Each new row is followed by what is left after taking away its nearest point in the smallest flat space through zero that holds the last named rows.
In the rows, zero is written as 128.

j751 (4 x 18)
[[ 86  96 146 127 140 172 115 152 160 124 108 178 108 117  68 157 110  25]
 [199 138 102 113  92 106  85 118 113  83 105 140  97 129 159 153 140 100]
 [130  99  87 138 104 106  50 123 134 104 105 153 175 142 140 144 103 167]
 [113 106 136 162  98  77  98 148 113 138  61 122  93 142  79  89  87 146]]
New rows:
[ 97 167 166  93 140  80 160 101 137 150  81 173 161 127 145 165 128 167]
[107 167 167  90 135  81 156 103 137 142  73 179 144 125 141 171 130 143]
[ 81  80 125 125  83 123 109  80 102 120 140 132  75  81  83 175 133 111]
[ 86  92 122 122  89 120 124  71  96 126 160 115  92  82 105 168 143 146]
[ 88  98 147  99  96 174 168  97 107 129 165 170 160 137  94 139 150 129]
[118 104 141 104  72 141 152  96  89 119 139 159 135 143 100 127 147 141]

j253 (4 x 18)
[[132 108 170 102 122 110 148 182  62  88 103 133  67 205 123  43  98 124]
 [117 149 109  86 135  84 137 149  78 141 131 111  96  61 127  95 162 160]
 [ 72  95 148  90  85  96 143 142 111 167 156  86 142 214  78  25 138  74]
 [114 145 132 134  84 129 193 137  95  40 161  79  84 188 127 128 146 130]]
New rows:
[114 126 121 103 137 161 125 118 121  79 101 135 201 105 140 111 143  83]
[116 129 122  98 138 157 129 125 109  71  98 134 189 103 142 105 144  89]
[149 124 126 125 135 131 109 142 183  57 132 141 138  81 129 136 147 116]
[137 114 133 112 129 120 109 150 174  71 133 135 138 100 117 103 147 104]
[123 131  85  60 113 147 139 115 128 132 118 110 129 129 178 134 132  51]
[134 131  90  63 122 151 135 121 124 125 106 122 121 127 185 138 122  58]
[128 121 142 183 195 134  59 158  90 109 146 133 133 144 124  89  96 125]
[112 136 123 184 179 130  75 142  98 105 173 105 142 127 119 109 124 127]
[149  51  76 135 122 171 111 140 151 101 109 132 105 131 185 115 111 133]
[130  56  65 122 111 156 118 136 147 116 126 111 111 118 174 103 132 130]
[151 135 175 119 137 131 138 115 152 127 135 134 133  65 154 139 154 148]
[142 122 188 117 124 132 144 120 150 123 138 128 133 108 143 115 146 130]

j666 (4 x 18)
[[151  79 120 183  70  61 127 132  91 130  48  94 113 128 121  72  60 132]
 [ 73 114 114 131 127  81  84  96 113  53 104  81 131 127 142 116 119  54]
 [115  65 138 170  98 127 123 110  73  87 116  80 173 113 142 106  96 116]
 [ 86 140 117 171  76 118  37  69  90  69 118  69 109 134 133 102 128 137]]
New rows:
[ 76 142 129  98 106 133 158 162 124  81 158 145 178  81 150  85 109  97]
[ 93 167 123 107  86 129 144 162 132 107 147 154 146  90 138  75 109 133]
[158  75 115 179 156 169 113 138  81 159 110 143 111  95  96 180 116 164]
[133  94 103 158 174 144  96 131 100 136 104 141  95 100  98 186 126 124]
[127 181 121 153  78 116  97 133 138 143 124 173  82 120 167 120 122 158]
[117 143 131 143 101 124 127 141 128 123 135 167 126 107 180 131 117 121]
[164 179 156 155 113  76 166 125  98  94  84 110 176  87 104 108 175 159]
[156 192 155 139 129  83 165 124 110  90  97 118 175  88 106 120 190 149]
[137 126 122 143 120 177 125 149 132 115 105 180 156  94 121 179 138 166]
[124 127 112 142 118 144 111 144 135  98  82 169 142  98 121 169 129 139]

j200 (4 x 18)
[[ 95 109 133 127 138  55 138 137 148 126 129 103  80 114 140 179 100 192]
 [123 171 170  37  49  89 158 137 133 106 125 123  43 132 170 119 120 154]
 [123 140 115 150 186  75 211 143 161 141 109  99  89  56 120  39 208 180]
 [133 102 140  79 124 107 180 121  96 143  86 135 104  79 186 116  86 169]]
New rows:
[157 158 171  88 107 114 159  82 121  98 163 102 173 120 152 153 124 100]
[150 147 159 116 136 102 162  84 131 104 164  94 180 110 139 154 134 111]
[ 98 172 104 148 108  90 175  82  89 164 156 124 180 151 139 148 172 125]
[ 98 168 108 138 101  88 176  80  83 164 152 126 177 150 148 155 160 128]
[181  99 121 174 135 174  88 130 144 126 130 179  92 149 162 129 178 180]
[179  99 127 161 126 167  93 130 141 125 127 179  81 147 172 133 169 187]
[174 125 155 123 169  84 162 148 111 108 141  84 134  96 165 124 173 154]
[178 127 158 122 149 110 128 143 103 102 153  95 153 127 159 149 156 126]

j736 (4 x 18)
[[115  74 179 184  99  53  94  97 118  90 160 115 128 138 160 152 117 131]
 [ 95 131 112 147 135 128 125 115  75 133 187 157 131 162 162 134 143  87]
 [172 127 143 192  92 128 130 145 113 119  95  65 142 111 153 105  98 187]
 [ 95 101 104 103  46 107 112 167  98 129  86  96 115 109 175 156  93 127]]
New rows:
[ 97  80 110 115 104 147 161 125 152 154 105 156  91 110 106 172 133 181]
[106  88 114 153 117 153 165 114 130 153 133 157 101 125 118 159 139 182]
[ 81 167 125 128 178 177 114 158  75 160 149  93 126 152 112 144 114 159]
[ 79 140 152 122 169 142  99 147 104 142 139  89 120 142 101 160 109 166]
[142 113 110 177 149 137 148 174 113 124 116 171  87 164  86  80 116  88]
[136  95 118 170 129 117 138 177 122 116 102 162  82 155  89  92 106  92]

j101 (4 x 18)
[[143 117 111 174 109  46 105 146 160  94 152 151  88 155 148 134 146 176]
 [124 132 106 166  90  99 154 121 118  84 131 165 139 215 160 226 152  93]
 [159 128 150 178 139  81 172  77 179 106 146 170 109 133  73 158 158 126]
 [177 106 170 150 151 107  94 152 149 125 125 155 136 124 101 115 150 146]]
New rows:
[ 93 144 102 151 138 122 190  87 145 128 182 134 114  51 138 120 143 151]
[118 126 125 148 140 139 144 139 118 125 161 148 153  83 159 137 154 139]
[101 161 128 167 127  61 163 110 149 127 205 125 140  91  51  56 157 115]
[ 96 155 125 148 113  94 131 155 103 126 183 122 178 130  95  83 154  91]
[115 131 131 105 127 121 120 160 173 150 128 120 105 104 127 148 150 117]
[114 132 131 105 125 125 124 159 169 148 126 122 110 111 129 158 151 109]
[142  96 126 102 114  93 113 121 122 137 112  99  51 128 126  58 115  99]
[150  96 136 108 112 105 125 116 113 130 103 115  74 154 122  96 126  70]

j408 (4 x 18)
[[105 106 110 143 129 103 140 113 132 105 113  67 189 160 105 129 134 146]
 [150 132 114 169 129 161 111 105 161 155 138  88 148 128 156 101 161 109]
 [118 220  92 160 130  89  99 107 113 143 102 156 147 124 119 100  85  71]
 [173 132 191 157 110 126 130  97 135 144 173 118  71 159 102 145 137 141]]
New rows:
[134 125 106 116 142 125 117 104 154  78 123 156 146 114 126 117 123 113]
[145 119 123 121 138 127 119  98 157  81 135 151 133 122 121 123 128 120]
[132 113 152  58 205 133 123 159 180 142 157 104 205 135 134 138 140 135]
[145 153 167  72 199 115 114 145 171 153 165 127 178 140 119 138 120 118]
[180 133 120 146  90 160 135 117 133 127 139 112 118 130 141 135 136 130]
[159 135 107 129  94 142 140 129 118 112 122 124 131 127 132 140 119 132]
[115 113 101 143 145 120 113 165 151 136  97 137 178 143 157  63 126 127]
[134 112 144 141 135 110 121 158 143 136 120 150 134 158 135  83 120 142]
[138 130 124 116 131 109 104 127  91  96 128 125 176  66 139 132 102 124]
[158 123 147 128 125 118 105 116 100 105 148 115 156  76 136 136 114 131]
[150 116  85  74 172 130  69 140 115 157 204 134 103 128 112 144 140  95]
[140 113  80  81 171 113  74 132 113 146 197 113 126 144  97 146 137 101]

j158 (4 x 18)
[[195 141 132  80 111 124 142 161  94 120 119  89 138 105 129 136 160  90]
 [192 176 134  75 132 137 158 142 152 117 104  99  77 143 119 103 160  44]
 [159 208  94  20  96 151 164 110 112 138 158 162 152  92 152 163 125 115]
 [153 170 100  59 137  92 114 192 132 150 148 118 160 198 133 144 151 172]]
New rows:
[136 162 133 130 130  87 119 103 118 151 106 113 129 128 154 164 205 133]
[119 156 136 147 132  94 119  86 126 150 105 123 121 123 153 160 195 133]
[ 96 130 127 178 122 110 148 114 146 119 190 142 103 205 110  86 122 162]
[137 132 131 149  97 119 164 117 106 110 188 124 120 153 116 101 135 134]
[122 131 166 130 109 150  99 153 134 137 119 139  67 108  79  87 173 124]
[113 138 154 114 101 148  96 153 121 145 136 153  94 101  88 105 165 153]
[149 127 139 163 123 205 147 155 101 135 121 118 127 172 165 112 157 129]
[138 134 133 158 120 210 149 144 102 138 129 133 133 167 170 119 148 138]
[145 176 128  85 126 152 122 201 112  85 110 169 170 166 187  51 122 134]
[125 144 142 130 124 163 121 176 106  76 102 173 163 136 184  45 109 128]
